The same things were measured in two ways. Each way mixes the same 10 hidden numbers, adds some noise and spreads widely along 7 directions of its own, which tell nothing about the thing.
In the rows, 128 means zero.
Some things both ways: the first way, then the second way.
[144  87 100 130 140 113 119 173 140 120 117 121 151 127 140 156  86 142
 100 160 124 135]
[131 121 103  89 144 122 154 133 134  80 181 133 150 117 102 142 134 108
 129 150  51 162 150  79  97  80 149 136 192]

[ 89 173 136 176 164  54 113 185 129 158  55 193 113 150 160 141  85 124
 156 137  74  89]
[111 172 119 127  94 113  89  97 136 101 166  91  90 124 183 142 184 159
 171 116  69 109 175 157 149 125  90 162 157]

[113  67 101 116 156 147 116 147  95  86 171 124 123 111 140  90 118 108
 142 179  78 159]
[145 145 119 103 106 130 115 190 127 141 165  91 144 120 110 150 144 118
 176  99 101 156 143 110  81 135 138 164 221]

[101 120  96 121  78 128 169 101  92 131  78 113 101 142 151  64 122 126
 107 154 104 174]
[160 118 116  78 149 102  98 205 113 177  66 135 180 143 133 181  95  83
 168  87 127 179 131  98 101 130 114 120 146]

[110  95 102 105 108  99 154 146 150  88  82  79 136 196 168 130 164 131
 107 142 107 136]
[106 121  80  81 105 101 101 122  88 101 117 183 134 176 122 127  84 111
 129 184 149 151 126 103 145  86 102  91  97]

[162 114 111 136 136 117 109 135 154 140 131 108 139 130 127 128 106 127
 133 109 107 113]
[156  89 101 108 143 122 130 146 114 146 158 108 172 138 114 151 127  92
 107 148  51 165 107 120  77 108  92 100 181]

[109 158 141 138 130 119 116 113  99 150 116 144 102 140 122 118 108 141
 162 118 147 119]
[156 105 118 117 170 141 154 102 103 134 183 117 150 145 127 170 120 145
  82 137 104 140 107 124 105 116 152 112 138]

[141 109  90 145 161  78  97 181 146 147  52 160 197 154 188 151  91 123
  86 117 110 119]
[111 171 103 122 153 131 107 165 167 126 115 112 132 119 154 146 153 116
 189  99  97 115 151 128 146 125  98 139 146]

[149  97 107 120 103 125  87 128 119 113 121 112  77  64 166 109 136 137
  85 148  79 186]
[ 99 140  58 115 149 111 131 116 159 115 162 162 189 140 145 145 128 119
 129 164 114 139 169 139 150  82 169 122 118]

[105 142  86 121 145  83 114 106  67 163 123 164 142 179 146 104 145 114
 147 137 107 171]
[107 182 153 113 159 124 111 154 155 120 141  85 125 124 169 161 160 127
 178  64  87 124 159 126 135 151 112 159 139]

[118 163 123 146  88 137 118 112 138 157 118 127 122 112  87 127  46 151
 141  80 166  93]
[151  91 103  63 130 129  96 197 119 147 121  97 169 132 105 146 125 100
 127 102  82 159 115 101  52 154 105 146 207]

[147 125 103  88 136  99 164 143 114 181  82 103 139 173 145 111 135 128
 125 152 149 160]
[134 113  87 106 146 109 133 147 136 143 133 159 175 144 176 163 122  89
 167 162 140 160 137 137 139  87 128 116 121]

[153 139 126  90  77 102 136 139 138 201  53 129  59  80 113 135 100 122
  88 147 186 153]
[163 115 154 122 167 116 129 155 115 143 122 100 176 116 126 156 138 107
 102  74  81 178 141 118  93 143 115 140 168]

[133 153 128 137 140 107  92 128 142 154 145 154 129 137  78 138 118  94
 144  86 170 121]
[112 144 123 125 183 112 129 187 170 108 137 116 190 116  65 131 117  81
 149  87  44 167 157  87 119 104 112 119 181]

[105 117 100 118  96 105  93 140 109 100 140 152 159  99 137 148  80 141
 111 169 104 101]
[ 99 144 126  99 137 119 137 166 154  96 156 126 171 143 128 123 131 114
 143 115  64 151 187  88 154 102 158 132 183]

[147  88  95 120 152 126 101 154 171 141 168 128 170 101 122 157 103 115
 106 142 128 145]
[ 98 136 119  97 163 105 129 138 124  67 194 129 195 164 103  90 140 128
  38 108 101 155 159 105 146 107 221 133 138]

[175 104 134 115 113 184 127  95 155 116 164  48 108  96 125  99 123  95
 123 107 138 140]
[156  90 129 107 141 149 159 106  74 154 179 109 171 160 108 149 119 158
  24 136  88 152 108 118  69 145 169  99 169]

[113 121 135 134 107 161  99  99 119 102 148 127 101  93 137  83 110 102
 132  97 162 134]
[163 128 121 137 141 128 145 122 146 145 151 107 140 126 142 157 140 143
 120 117  40 147 197 127 146 101 111 118 172]

[126  99 113 106 132 134 117 143 130 145  69 131 161 135 135 126 121 141
 119 125 145 111]
[134 134 110 121 210 128 129 229 159 178  88 138 201 160 110 137  94  78
 175  89 160 143 100 124 104 131 134  95 144]

[127 117 109 148  96 132 101  90 118 118 145 131 122 121 137 137  76 104
  99 115 159 139]
[106 160 130  92 140 147 124 152 152 108 159 110 170 112 128 160 132 164
 127  65 106 139 210  94 137 178 200 198 174]

[ 77 133 125 142 169 179 106 146 130 163 137 164 117  83  72  91  78 102
 179  93 114 121]
[110 183  91  56 110 129 118 124 130  71 194 120 119 130 100  91 164 136
  66 118 118 131 152  99  86 116 205 170 151]

[145  98 101 118  93 142  98 101 177 143 125 106 158 107 143 159  75 110
  98  84 162  98]
[ 96 143  82 122 141 139 150 113 152 153 154 159 212 143 178 146 131 135
  70 141 154 159 188 148 174 125 208 121  79]

[131  74  88 153 104 121  57 145 121  61 150 147 155  90 139 152  85 169
  85 144  93 129]
[135 115 109 112 129 147  93 134  80 137 142  96 148 139 132 140 153 160
  84 105 143 125  80 144  89 184 137 150 159]

[142  88  97 131 122 134 127 163 178 112  88  82 124  95 183 148 122  90
  35 150  91 192]
[ 82 228 146 125 150 100 118 168 178 115 117 115 177 112 116 149 132 115
 191  62  58 141 211  95 141 107 159 136 166]

[ 67 155 146 108 129 176 128 115 123 199 141 159 114  76  59 119  75 155
 207 123 156  87]
[115 138 115  51 113 123 106 168 144 113 200  91 162 170 171 108 165 125
  92  94 100 139 176 131 115 145 207 166 174]

[ 84 154 123 100 129 120 133 162 120 145  85 120 121 122 139 130  85 131
 150 149  97  95]
[ 86 164  88  72 105 132 133 130 114  86 186 160 137 166 114  99 115 142
 100 162 154 129 149  98 123 105 207 131 136]

[ 78 117 113 134 134 114  86 151 110  72 160 155 154 157 105 142 125 172
 156 135 130 110]
[114 125  71 117 123 126 119 110 110 129 172 144 172 149 137 148 127 142
 108 166 131 142 132 142 132 111 163 119 140]

[ 93 146 113 171 125 121  91  94  95 111 149 156 131 135 162 108  80 114
 143  90 125 128]
[111 157 115 111 149 132 118 104 141  79 175 132 109 156 148 123 135 168
 106 115 128 105 169 128 181 119 160 144 101]

[105 119 150  99  97 124 111 125  98  99 115 135  85 128  74 119 181 131
 123 166 154 144]
[ 99 136 131 120 169 111 134 130 114  93 125 157 162 156 101 124  95 128
 126 130 125 138 130 100 136 108 137 101 126]

[173 139  97  79  75 138 126  54  67 140 159  49  85 110 157  74 147 102
 101 140 110 208]
[ 99 151 160  96 149 140 149 107 131  97 173 106 121 152 164 130 135 155
 123 111  66 116 166 110 120 132 142 136 153]

Other things, the second way, with their names:
(375): [124 165 115 143 164 115 155  95 159 111 170 122 170  96 116 161 130 151
 125 105  71 140 192 127 109  97 169 150 165]
(222): [128 150 131 121 134 120 173 110 133 117 163 124 152 103 150 177 156 107
 138 155  10 168 180  87 137  61 134 113 176]
(338): [ 82 147  77 147 113 154 155 113 150 161 192 144 178 163 211 151 138 160
 144 181 144 120 182 166 189 120 188 112 124]
(392): [150 148 133 142 174 139 157 140 127 143 162 112 166 129 130 133 152 119
  82  98 132 155 122 140 107 126 168 123 131]
(61): [146 112 123  46 112 111 118 139  88  97 164 125 150 136 101 173 112 112
  98 131  32 187 175  47 121 103 140 129 170]
(128): [154 129 104  88 152 111 158 130 135 115 213 115 153 149 101 141 121 100
 100 137  56 163 148 107  92  63 157 110 163]
(100): [177  98 147 125 132 134 123 116  61 116 161 111  96 136 155 155 165 110
  79 128 109 179  97 116 162 120  85 117  99]
(2): [100 175 126 133 134 113 130 127 152  77 149 133  96 126 128 120 137 112
 170 130  55 136 183 100 176  74  72 114 134]
(299): [117 175 171 136 123 125 114 135 102 116 139  84  81 143 149 142 158 120
 169 107  51 132 128 110 146 116  52  99 145]
(67): [159 145 131 113 148 125 141 163 149 108 154 110  97 112 171 154 176  90
 187 116  77 155 157 107 151  85  93 151 153]
(370): [106 132  91  85 115 119 111 148 120  88 138 153 110 166 128 122 110 109
 170 175  97 132 141  90 157  85  84 104 138]
(196): [139 155 128 147 133 110  98 176  97 153 126 111 124 149 130 147 139 104
 181 106 145 152  89 137 146 113  87  97 129]
(205): [118 144 143 132 119 123 138  89 112  77 183 110  95 143 154 121 161 150
 109 140  55 130 170 122 175  93 106 120 140]
(95): [130 118 125 112 161 118 137 126  70 101 128 171 153 157 100 135  89 129
  95 140 188 161  90  98 134 113 156 103  90]
(72): [125 124  71 100 135  91 104 155 137 109 113 174 162 137 150 158 120  85
 182 158 115 166 166 106 180  63 114 116 124]
(215): [ 88 148 101 114 133 128 114 151 131 144 157 126 201 157 131 138 115 138
 132 120 139 130 133 137 109 154 181 127 155]
(131): [126 178  50  88  75 118 106 141 135 161 143 140 134 125 147 146 144  87
 154 166 108 166 158 134 102  80 112 117 129]
(163): [120 126 103 151 150 112 104 110  97 118 156 129 150 155 131 131 137 120
 109 145 151 141  83 160 150 114 106  95  95]
(12): [132 137 107  78 145 116 108 159 115  89 136 137 149 130  80 126 123  95
  92 107 108 177 140  73 120 113 131 138 132]
(23): [127 111 114 146 128 114 116  78  65 135 139 155 120 195 160 148 105 143
 104 187 142 132  96 150 176  89  83  47  64]
(364): [136 127 158 148 188 114 117 177 114 125  95 113 150 147  92 129 114  96
 152  93  79 149  95 103 115 122  61  85 155]
(52): [130 151 103  92 118 114  90 125  96 108 161 108 140 132 128 140 163 119
  78 105 123 157 120 130 116 130 150 146 125]
(138): [119 134 140 126 143 127 109 154 133 117 120 108 121 152 177 126 155 130
 162 106 101 120 143 134 161 138  90 129 147]
(302): [ 99 120 112 145 109 132 140 127 134 169 145 145 200 146 226 169 139 138
 148 155 126 161 196 154 191 128 154 118 128]
(123): [112 107 162 112 178 121 133 164 148 115 127 119 168 153 140 140 100 133
 163  87  84 136 172 106 134 147 121 139 171]
(116): [161 123  95 130 119 105  77 169 123 162 147  94 119 130 190 166 173  78
 188 122 136 166  97 180 140 120  46 135 116]
(39): [141 109  99 119 115 138 123 116  77 142 177 129 161 161 138 152 134 157
  60 153 143 152 119 133 145 132 170 110 126]
(54): [100 122 147 155 160 116 133 106  96  96 143 144 149 175 150 104 121 155
 117 137 165 119 103 155 139 123 130 106 118]
(60): [104 127 129 136 158 130 133 113 147  94 122 142 138 135 175 142 136 152
 151 136  77 115 181 122 184 118 102 130 141]
(76): [122 104 139 124 165 136 141 137 101 122 156 146 141 200 156  84 110 136
  84 133 198 132 100 155 140 136 140 102  92]

Some of these things the first way, each followed by its name:
[105 118 109 126  70 142  93 100 115  65 145  95 132 110 156 132  95 147
 103 127 113 116]
(370)
[ 58 115 107  88 125 153 112 140 121 127 102 137 103 110 124  92 137 141
 161 113  96 130]
(131)
[132 113  97 122 161 115 125 147 141 112 155  92 176 164 182 136 106  82
 111 124 121 147]
(196)
[111 156 111 134 113  70 149 148 113 140  82 132 137 190 140 143  89 108
 123 144 134 109]
(95)
[139  98 135 118 139 116  81 138 150 119 139 137 106 115 105 160 155 125
 125 135 140 131]
(163)
[137 113 131 108  81 140 116  71  92 140 135 121  65  93 115  92  98 105
 167 148 100  98]
(76)
[142  85 122 158 172 140 120 119 167 165 145 137 112 125 127 136  97  91
 157 106 130 131]
(116)
[153 105  69 130 152 117 135 120  96 163 137 127 182 146 183 100  63  81
 108 134 135 169]
(67)
[101 164 128 126 100 196 118  72 108 140 206  80  47  57 114  75  76 138
 167  86 147 172]
(128)
[110  96 116 131 123 175 109  91 146 132 169 142 115 115  61 107 127  85
 139  85 186 149]
(12)
[153 165  92 172 135 104 122 134 132 124 151  86 110 150 165 108  68 104
  97  70 150 188]
(375)
[105 156 153 112  92 133  88 112 131 133 116 137  84  88 104 137 113  98
 120 103 182 116]
(2)
[126 106  71 107 200  64 132 191 137 172  99 153 184 191 167 128 150 101
 125 142 102 174]
(52)
[162 105  97  90  89 127 101 132 137  97 141  52 112  92 176 149 123 152
  71 140 105 167]
(215)
[140 135 124  87 106 108  90 116 106 125 123  98 145 106 187 144  93 120
 130 153  95  82]
(338)
